The first 5 rows are patterns. Each new row is the sum of 2 different patterns, raised or lowered, with some noise. Before adding, each is slid sideways (what falls off one end comes back at the other) and multiplied by a number that may be negative. Names go in the order of the patterns.
(in the rows, 128 means zero)
Some rows, each with the names of its patterns after it:
[130 120 135 126 111 113 143  73 124 114 108  73 133  85 124 152  81  84
 109 118 124 171 132 160 102  73 134 164 145  99 127 130 109 126 132 125
 168  93 130 150 142 141 118 121 142]
C
[ 78 132 137 128  80 110 150 122 118  98 127 109 101 147 109 121 121  85
 125  90 131 135 125 156 120 154 126 161 145 137 124 132 129 148 128 126
 124 124 131 133 132 127 112 139 144]
K
[121 138 125 123 141 121 126 155 122 115 128 119 136  75 152 150 117  95
 145 128 131 125 136 131 102 152 128 125 135 113 180 149 131 111 137 143
 122 125 124 112  98 136 131 106 139]
Y
[143 115 121 115 146 129 100 140  97 117 146 144 129 126 132 113 121 113
 172 142 138 124 139 125 128 135 116 136 130 140 134 119 119 130 183 132
 121 131 163 131 134 105 115 128 130]
R
[144 132 130 148 180 131 128 129 166 107 136 160 117 107 139 133 138  95
 118 125 148 112 128 174 111 130 121 130 153 133 149 127 127 128 106 146
 132 131 149 125 136 140 122 117 129]
J

New rows. What belongs after each?
[133 145 124 146 118 128 125 132 142 139 119  82 138 104 130 103 129  89
 142 158 132 126 100 143 127 127 129 118 151 119 134 142  85 116 140 130
 143 139 155 145 112 129 130 130 122]
K R
[159 156 194 185 184 150 109 159 188 171 143 154 158 139 170 166 144 194
 117 153 190 180 170 148 154 160 154 149 190 169 157 148 175 119 156 150
 137 126 168 135 160 174 124 132 188]
C R
[118 158 137 124 101 127 138 111 183 111 131 130 188 121 131 137  78 145
 176 154 135 129  94 103  92 127 211 134 108 109 159 122 127 149 116 129
 130 103 155 111  98 116 170 139 127]
C R
[172  97 100 157 158 169 118 146  69 101  86 111 165  88  81  66 126 103
 111 124 110  85 113  79 145 111  91  96 101 120 128  92  96 162 101 106
 124 164 110 144 120 129 149 160 125]
C K
[168 161 154 167 152 171 131 158 159 185 171 154 142 169 214 167 158 169
 192 167 173 152 145 154 202 178 145 162 182 199 150 141 180 159 155 194
 197 151 177 171 160 188 151 230 175]
K R
[132 153 145 161 165 152 159 192 124 169 146 163 124 147 179 140 116 156
 154 153 119 155 148 152 173 143 198 148 189 133 181 169 136 194 178 159
 153 132 138 145 123 186 181 145 130]
C J
[126 161 146 145 144 154 149 170 124 153 148 163 158 146 148 153 180 131
 141 152 159 126 158 106 143 136 133 132 139 122 149 164 123  89 126 137
 160 174 142 179 132 114 161 183 157]
C Y
[ 96 138 140 174 106 147 115 114 125 159 189  94 129 125 120 155 144 149
 165 106 134 127 165 147 132 150 142 144 148 131 120 119 142 144  93 149
 171 126  88 137 136 117 166 130  92]
C J
[121 116 142 130 120 120 112 156 149 117  99 172 130 110 124 169 134  85
 136 136 139 130 141 156 102 141 139 124 165 143 158 113 117 123 103  97
 116 140  90  86 121 125 126 123 110]
K Y
[150 160 138 149 127 156 148 154 147 147 123 168 150 136 113 149 146 137
 187 156 144 139 135 158 178 153 191 129 139 148 183 140 150 176 132 146
 161 185 136 147 148 151 167 104 139]
C Y
[157 148 123 121 180 145 120 142 139 167 164 142 148 146 152 156 167 151
 139 202 151 176 164 176 141 180 151 132 184 179 177 132 148 123 148 120
 172 185 144 134 136 174 144 147 166]
C R
[102 102 101 110 110  82  84  65 116 101 114  85 107 109  79 114 151  96
 122  89 124 108  84  88  94 102  41 101  92 113  96  80  81  86 105 103
 100 116  85  89  99  95  93  82 124]
K J
[114 177 142 127  98 128 140 111 128 118 117  92 123 116 103 164 120 128
 115 137 139 115 108 138 112 110 130 105 121  60 153 140  97  99 121 111
 131 127 130 127  93 132 116 113 148]
Y R
[124 108 121 121 183 123 130 136 120 128 112 129 116 116 125 127  95 123
 124 123 178 114 167  97 128 141 155  87 108 114 126 120 111 141  85 135
 122  87 141  44  88 130 153 110 102]
Y R
[145 142 157 158 156 143 147 188 159 164 163 181 207 142 171 175 217 156
 197 177 127 200 200 167 190 158 154 150 127 173 172 151 112 141 150 139
 146 171 163 154 148 133 182 157 145]
C K
[177 173 151 213 126 153 177 194 157 156 160 173 151 157 187 149 164 168
 164 203 117 145 157 203 146 157 187 159 152 187 191 163 136 174 148 184
 144 171 192 140 168 158 130 178 175]
Y J
[162 162 157 148 162 154 113 165 157 117 155 128 189 139 155 113 158 181
 119 120 136 125 122 185 156 148 145 113 159 167 152 150 142 151 166 149
 141 148 168 139  96 190 178 148 111]
C Y
[129 149 148 134 120 136 128 147 148 119 107 123 127 137  96 145 125 127
 118 104 127 133 126  95 114 130 132 121 102 132 106 138 161 115 113 126
  99 123  93 123 125 104 153 128 137]
K Y
[153  95 120  86  69 102 124 131  65 100 107  85 105  66  88 124  91  89
 111 112 110 101 105 130 100  95 121  89  95  82 111  61  90  95  85  44
 109  78  99 120  65 110  70  80 105]
C Y
[144 110 110 131 132 177 143 149 134 149 145 156 140 125 157 133 150 136
 136 130 128 189 136 111 148 181 143 147 106 154 125 126 158 140 126 124
 157 136 102 149 125 109 156 157 136]
Y R
[196 175 185 188 173 128 178 166 163 213 174 215 117 138 157 136 158 142
 163 119 155 145 160 145 154 149 170 166 109 163 167 156 121 162 166 172
 158 209 152 144 168 213 191 124 164]
K R
[115 134 144 142 141 121 161 125 149 149 133 148 106 128 161 153 118 179
 148 134 146 201 179 113 147 177 163 153 154 168 134 157 155 151 163 153
 189 135 145 142 153 139 108 159 141]
K Y
[149 167 142 177 155 147 155 167 154 154  98 189 171 137 128 166 146 147
 158 122 153 119 164 113 152 134 138 218 137 123 124 156 169 181 154 176
 117  85 167 184 143 142 143 168 138]
C Y
[184 214 169 128 217 208 151 184 167 134 159 114 182 200 161 131 150 207
 152 161 178 152 162 168 118 201 165 143 145 150 171 156 116 161 174 154
 147 199 175 128 226 187 171 184 212]
C J
[154 149 142 141 130 121 140 157 145 137 140 191 157  94 139 175 120 102
 154 142 112 139 116 140  91 105 150 139 119 133 138 122 109 133 141 155
 166 150 163 136 172 133 164 137 142]
K J
